All rows are made from the same 10 directions, up to rounding. Whole rows:
[[  3.8  28.1  38.8  45.1  35.0  -7.4 -40.7  -1.2  47.0  18.9  36.4 -32.0
  -30.3  35.1 -41.5 -10.3]
 [-19.9 -41.4 -25.6  22.6 -14.1  15.2   9.5  12.1   5.9  -0.6 -12.9  35.7
   18.8 -24.4  38.8   0.6]
 [ 33.6  38.7  23.9  -5.0  28.1  -7.9  13.0  11.2 -27.4   0.5  -6.1 -36.1
  -13.0  18.1 -24.1  -1.5]
 [-10.6  10.6 -16.2  33.3  -2.3  18.3  34.4  -5.2 -12.8 -20.5 -31.8  15.0
  -16.4  12.8 -10.6 -11.8]
 [-16.3 -12.7 -20.3  56.3  10.1  28.1   8.5  10.2  13.9  -4.0  33.3  30.8
    2.2  48.5  28.1 -27.0]
 [-51.9  -6.6 -18.1 -17.7 -28.4  -3.6 -25.3 -18.9  37.8  25.1  12.7  35.6
  -29.1  25.7   2.4 -11.2]
 [-14.1  -3.4   9.4  38.6  -8.5  13.5   2.7   2.4  39.1   5.8 -14.8  33.9
  -51.8 -47.7 -39.8  11.7]
 [  1.1 -13.6  22.4   0.5   8.6 -36.7 -27.4   1.8  22.1  10.2  10.4 -52.5
   -9.7  -6.4 -20.1  29.1]
 [ 26.1  18.9  -1.0 -24.7   2.6  -3.0  33.1  -8.6 -32.6 -18.1  13.4 -28.0
   -1.7   7.1  -9.4  24.3]
 [  9.9 -12.9   4.6  -4.5  20.8 -34.4  10.4  23.8   8.8  27.2  29.2 -41.1
  -36.1   6.5 -18.4  39.0]
 [ 26.8  -4.6  21.4 -25.5 -29.3  25.7  -0.4  28.2 -29.2 -30.4  55.3  60.7
  -13.9   2.5  25.2 -20.3]
 [-20.9  -0.2 -46.6   2.9  -1.8  -8.6  52.1 -27.9  10.7  -2.5  17.7 -10.6
  -39.9  26.3 -39.0  30.5]
 [ 42.6 -11.8  54.4   3.1   1.1 -11.3 -17.1  41.0 -23.0 -23.1  22.1 -22.1
   -7.1 -20.3   6.8  13.7]]

The start of a row, then its end:
[-36.1  18.7 -13.5  21.6 -22.2  14.5   1.5 -39.9  -6.2 -32.2 -63.1   5.6] => [ 10.5  21.2  -5.3 -28.0]
[ -8.5 -20.1  -5.7   1.5  -3.2 -19.7  -5.6 -20.9  36.2   4.3  20.0 -26.4] => [ -9.5 -27.8 -29.1  41.3]
[  4.7  -2.3  10.7 -36.0 -31.6   8.1 -11.5   5.3 -25.7 -20.9 -13.0  37.2] => [  8.8 -17.2  16.3 -21.7]
[-18.0 -30.4  -2.6   8.7 -27.7   4.6 -10.4 -11.8  13.4 -19.2  35.6  -0.7] => [ 9.2  4.1 32.9 25.2]
[ 19.7  -8.8  21.0 -37.3 -44.1   8.0  -5.1  14.5 -40.1 -52.2   2.2  50.7] => [ -7.6 -18.5  -0.6 -28.8]
[-27.0  -5.2 -28.6  19.4  -4.0  -4.6  -8.9 -44.4   0.8 -35.7   1.0 -30.7] => [ 46.4  64.4   9.2 -23.4]
[ 15.9   4.5   6.7 -53.3 -15.6 -22.6  18.6  -9.3 -16.7  -2.5  15.4 -32.2] => [-21.6 -23.1 -16.0  53.4]
[-22.1   9.3  33.3  12.5  -2.7 -20.1 -44.5 -10.2  27.1  13.5 -31.4 -36.2] => [-13.0  -2.2 -11.7   7.8]
[ -2.0  33.1  16.9  12.8  -2.0  39.3 -26.1 -30.9  26.3   2.7  31.9  16.3] => [18.6  3.8 16.8 -5.6]
[ 41.9 -31.2 -28.4 -32.6  19.1 -17.4  28.2  23.0 -30.9  -9.8  24.7   2.1] => [ 35.5 -16.9  -7.1  -6.9]
[  4.9  12.5  32.0 -43.3 -17.3  -5.2 -22.7  18.2  -9.6  18.8  10.0  10.7] => [-23.7  -5.7  17.6   6.1]
[ 29.0 -29.9  25.8  -0.2  12.7 -46.0 -33.0  27.7 -15.9 -33.2 -10.9 -31.1] => [ 16.4   0.1 -38.0 -34.8]
[-14.2 -20.9 -23.7  16.3  16.2   5.3 -25.8   9.1  24.7  20.1   0.5  39.9] => [ 32.4  10.7   9.0 -54.3]
[ 22.0   4.0   3.7 -27.8 -11.9  30.4  -7.7   2.2 -10.4 -11.2  75.0  42.2] => [ 21.9  15.9  37.2 -15.1]
[-48.2  14.8 -29.4 -14.3  -7.2  -2.3 -23.9 -45.1  33.5  26.8 -26.2   7.7] => [ 13.5  22.8  -5.8 -21.6]
[ 29.6  -2.2   8.6 -52.6  -2.9 -28.5  27.6  26.1 -41.0   5.0 -33.2 -17.6] => [-19.0 -46.1 -17.5  29.2]
[ 20.5   2.6  49.3  -5.8  -0.9 -15.0 -45.5  -0.3  -4.3 -15.1  -3.9 -45.8] => [ 28.8 -18.0   9.3  10.2]
[-13.2   7.4   7.3 -25.6  -7.8  -0.1 -41.9 -18.0  22.0  20.9 -13.1  12.2] => [ 23.5 -19.3   5.4 -15.2]
[-17.0   7.5  21.9  44.7 -12.3   8.9 -28.8 -29.3  23.1 -36.8  15.9 -18.0] => [-2.0 32.4 -9.1 -6.8]
[ -9.8  20.6 -45.6 -16.2  26.2  -4.0  37.9 -27.8   1.7  34.9   7.0 -33.7] => [12.3 31.2  2.7 25.8]
[ -4.5   7.2  44.7 -52.3 -21.8 -16.9 -44.7  35.2 -24.1  26.2  -9.1   1.9] => [-14.0  15.3  49.6  -8.3]
[-25.7 -25.6 -39.9 -28.3  -8.6  -5.9  31.3  29.0 -15.6  41.2  -9.8  27.2] => [-14.2  10.8  48.0  11.8]
[ -7.5 -34.6 -40.9 -37.9   1.9 -27.7   7.7  -0.1  -4.1  17.6 -17.5  -3.2] => [ 32.3 -18.4   4.3   2.0]
[ 17.0 -39.6  23.7  -7.2 -18.9 -34.7 -17.0   3.2  -4.5 -41.0  -0.8 -36.7] => [  6.3 -42.5 -23.3  28.3]
[-15.2 -26.3 -35.8  35.1  12.3 -10.2  35.4   3.0  15.3   0.3  32.1 -12.6] => [-25.3  34.5 -12.3  19.7]
[-14.8  11.5   2.2 -38.9 -31.8  13.1 -15.7  -7.5 -11.7  -3.8  21.8  36.3] => [ -4.0  31.1  30.5 -20.5]
[ -8.4 -16.0 -10.6  -8.6   4.6 -12.1  -5.8  38.4   7.1  23.8  24.2  47.1] => [-39.5  32.4 -11.6 -41.1]
[ 25.5  -9.2  46.3  29.6 -17.0  10.0 -34.4  -5.2   4.8 -63.2  46.6  -4.4] => [  8.7  -4.1 -11.9  -7.3]
[ 14.6  15.3  21.7  -4.3  -4.3  -7.8  19.4  -7.6   9.5  -1.6  14.4 -26.9] => [-51.0 -33.7 -42.0  56.4]
[  8.6  51.2  -7.3  -9.8  15.9  42.6   9.2 -16.5   6.2  25.3  39.6  35.3] => [  2.0  27.1  10.5 -19.1]
[-35.7 -28.9 -15.4 -24.1 -20.8 -52.1 -12.0  -4.7   7.4  -4.1  10.4 -26.8] => [-35.5  52.3 -22.1   3.1]
[  3.9  10.0   4.6  25.9  31.6  11.3 -26.1   8.4  35.6  30.0  29.5  19.2] => [  3.7  13.9 -10.1 -32.3]
[-26.9  16.4   4.5 -27.4 -33.4 -12.9 -21.7 -44.5  13.9 -18.9 -16.3  -4.3] => [-19.1   5.3 -37.3  -2.1]
[  2.3  -6.0 -30.0 -16.3  -6.9  11.6  34.1 -14.8  -7.3  -1.3   0.2  10.9] => [ 13.4 -27.5   6.3  23.9]
[ 52.0  17.3   7.6 -65.3  25.6 -12.3  -2.6   9.4 -12.4  25.7  34.2  -4.7] => [ 20.3 -32.5 -20.9   2.7]
[ 38.5  28.7  34.5   7.2   3.0  27.1   0.1  24.3 -30.1 -27.7 -14.2  41.6] => [ -8.2 -16.6 -17.8 -45.4]
[  6.9   9.1  -0.7  -9.0 -19.5  14.9   9.2 -20.1 -16.9 -37.5  17.5   9.3] => [ 7.5 11.0  0.0 -4.0]
[-25.5 -24.1 -21.3  -1.7  15.1 -11.7 -31.6  20.3  10.4  40.3 -23.8  15.9] => [ 37.9  22.3  39.7 -43.8]
[  2.3 -29.4 -19.2 -23.1 -26.8 -30.5  20.6 -14.8 -42.3 -61.7 -29.9 -27.4] => [ 20.7   3.3 -17.0   0.8]
[  0.4  10.7  44.0  14.4   4.8  -8.0 -42.9  22.8 -19.5  -3.1 -39.1 -25.1] => [ 17.5  25.0  32.0 -30.0]
[-43.1  -3.9 -22.3  33.1  -4.6   4.0   9.1 -20.9  27.9  15.4 -24.0  -8.3] => [-13.7  10.4   6.2  19.3]
[ 13.3 -14.7 -15.3 -27.0   4.1 -15.4  -5.6   3.9   6.4  -7.4  85.1  14.4] => [ -7.8  47.2 -20.7 -21.5]
[  7.1  23.5 -41.3 -74.4   2.6   7.8  10.2 -15.6   5.8  32.9  12.6  73.3] => [ -1.6 -16.2 -42.5 -44.9]
[ -7.3  20.2  39.3   0.1   0.0 -17.4 -34.9   9.0   5.8  10.6 -11.4 -22.4] => [-30.3  23.7 -10.4  -8.2]
[  9.1  -8.9 -39.7  19.7  20.0  22.8  43.1  17.5  -0.8  11.3 -11.9  53.8] => [ -0.7 -25.2 -15.0 -23.2]
[ 25.8   5.5 -14.6  -7.7   5.7   5.5  33.1 -13.3 -25.6 -30.4  29.4 -16.8] => [18.0 13.6 -5.7 11.0]
[-19.1   7.6  28.9 -22.5 -43.7  -8.3  -9.8 -22.8  -6.7 -16.6 -21.6 -31.3] => [-22.5 -18.5  13.4  51.2]
[ 15.7 -10.4 -23.3 -32.4 -15.3  -8.9  35.5  20.3 -49.6 -36.5 -32.4  46.5] => [-14.3  -2.4 -34.5 -46.2]
[ 27.4   4.9  27.1 -31.6  -2.6   2.8  -5.5  26.1 -14.0  12.8  35.8   7.0] => [-10.4 -15.1  21.0  17.0]
[  5.5 -31.2  12.9  18.5   5.2 -20.2  -6.4  42.6 -21.9  -8.2 -28.3 -11.7] => [  4.2   1.8  17.9 -12.9]
[-26.0  13.2 -11.2   5.5   6.7   2.9  -9.2 -22.5  22.9  30.7 -36.1 -10.4] => [12.6 -8.9  5.8  6.4]
[ 27.3  24.9  53.8   7.7 -17.6  25.7 -18.6   2.9  -4.8 -33.5  34.0  15.9] => [-22.3 -12.3  -6.5   0.5]
[  8.3  -4.1  29.3  55.3   9.5   8.8   3.8   1.7   6.8 -10.3 -12.7 -51.3] => [  7.9 -29.9  20.6  52.5]
[14.3  2.4 10.3 -5.0 21.3 16.1  4.6 36.4 14.2 61.4 32.9 15.6] => [-12.9 -28.5  39.5  32.2]
[-11.8 -20.2 -15.9  13.4  -8.1   8.3   1.2  -7.1   8.5  -8.1   6.3  10.4] => [17.7 -3.1 17.5  1.9]
[-10.5 -15.8  -3.2  17.7  -9.2 -11.5  13.2  26.7  -9.9 -15.6 -23.7  25.5] => [-44.8  13.0 -26.9 -25.5]
[ 28.4  23.3  37.6 -36.3   6.1 -14.7 -15.6  15.8 -25.6   3.7  41.4 -35.5] => [-8.2 35.2 14.8 10.2]
[-17.0  23.6   0.9   5.3   5.4  16.6 -12.6 -46.1  40.6  32.4   9.9 -34.5] => [ 22.1 -21.0  19.6  51.6]
[-43.9  -8.2  12.9 -31.2 -51.7 -28.0 -29.8 -22.9  18.3 -11.8  14.4  -6.6] => [-52.5  29.0 -13.2  18.2]
[  9.9 -16.9 -31.9  34.2  24.9   7.6  38.1  -3.9  -9.6  -8.7  -0.6 -28.3] => [40.3  0.0 18.8 20.1]
[ 23.3  36.7  25.1 -42.2  15.9 -22.6  -2.7  26.0 -22.2  23.9 -18.2  -1.4] => [-42.3   8.2 -41.3 -22.4]
[-42.8   5.6 -48.3 -58.2 -13.5 -14.9  -2.6 -23.5   4.3  36.4 -29.2  28.8] => [  3.4  27.3  -0.1 -30.1]
[ -2.4 -15.8  22.4   1.2   8.6 -13.3 -49.6   8.2  28.1  26.0   1.0 -15.3] => [ 25.4 -23.0  16.7   1.9]
[-22.6 -20.1 -14.2  -4.9  13.6 -22.3 -12.9  23.9  11.2  46.5 -21.9  -3.6] => [ 1.0  9.7 21.5 -6.6]
[ -6.0   5.4  -6.2 -13.0  -7.7  -6.0  17.8  28.3 -17.4   1.0  13.1  38.7] => [-58.9  46.3 -18.8 -31.9]
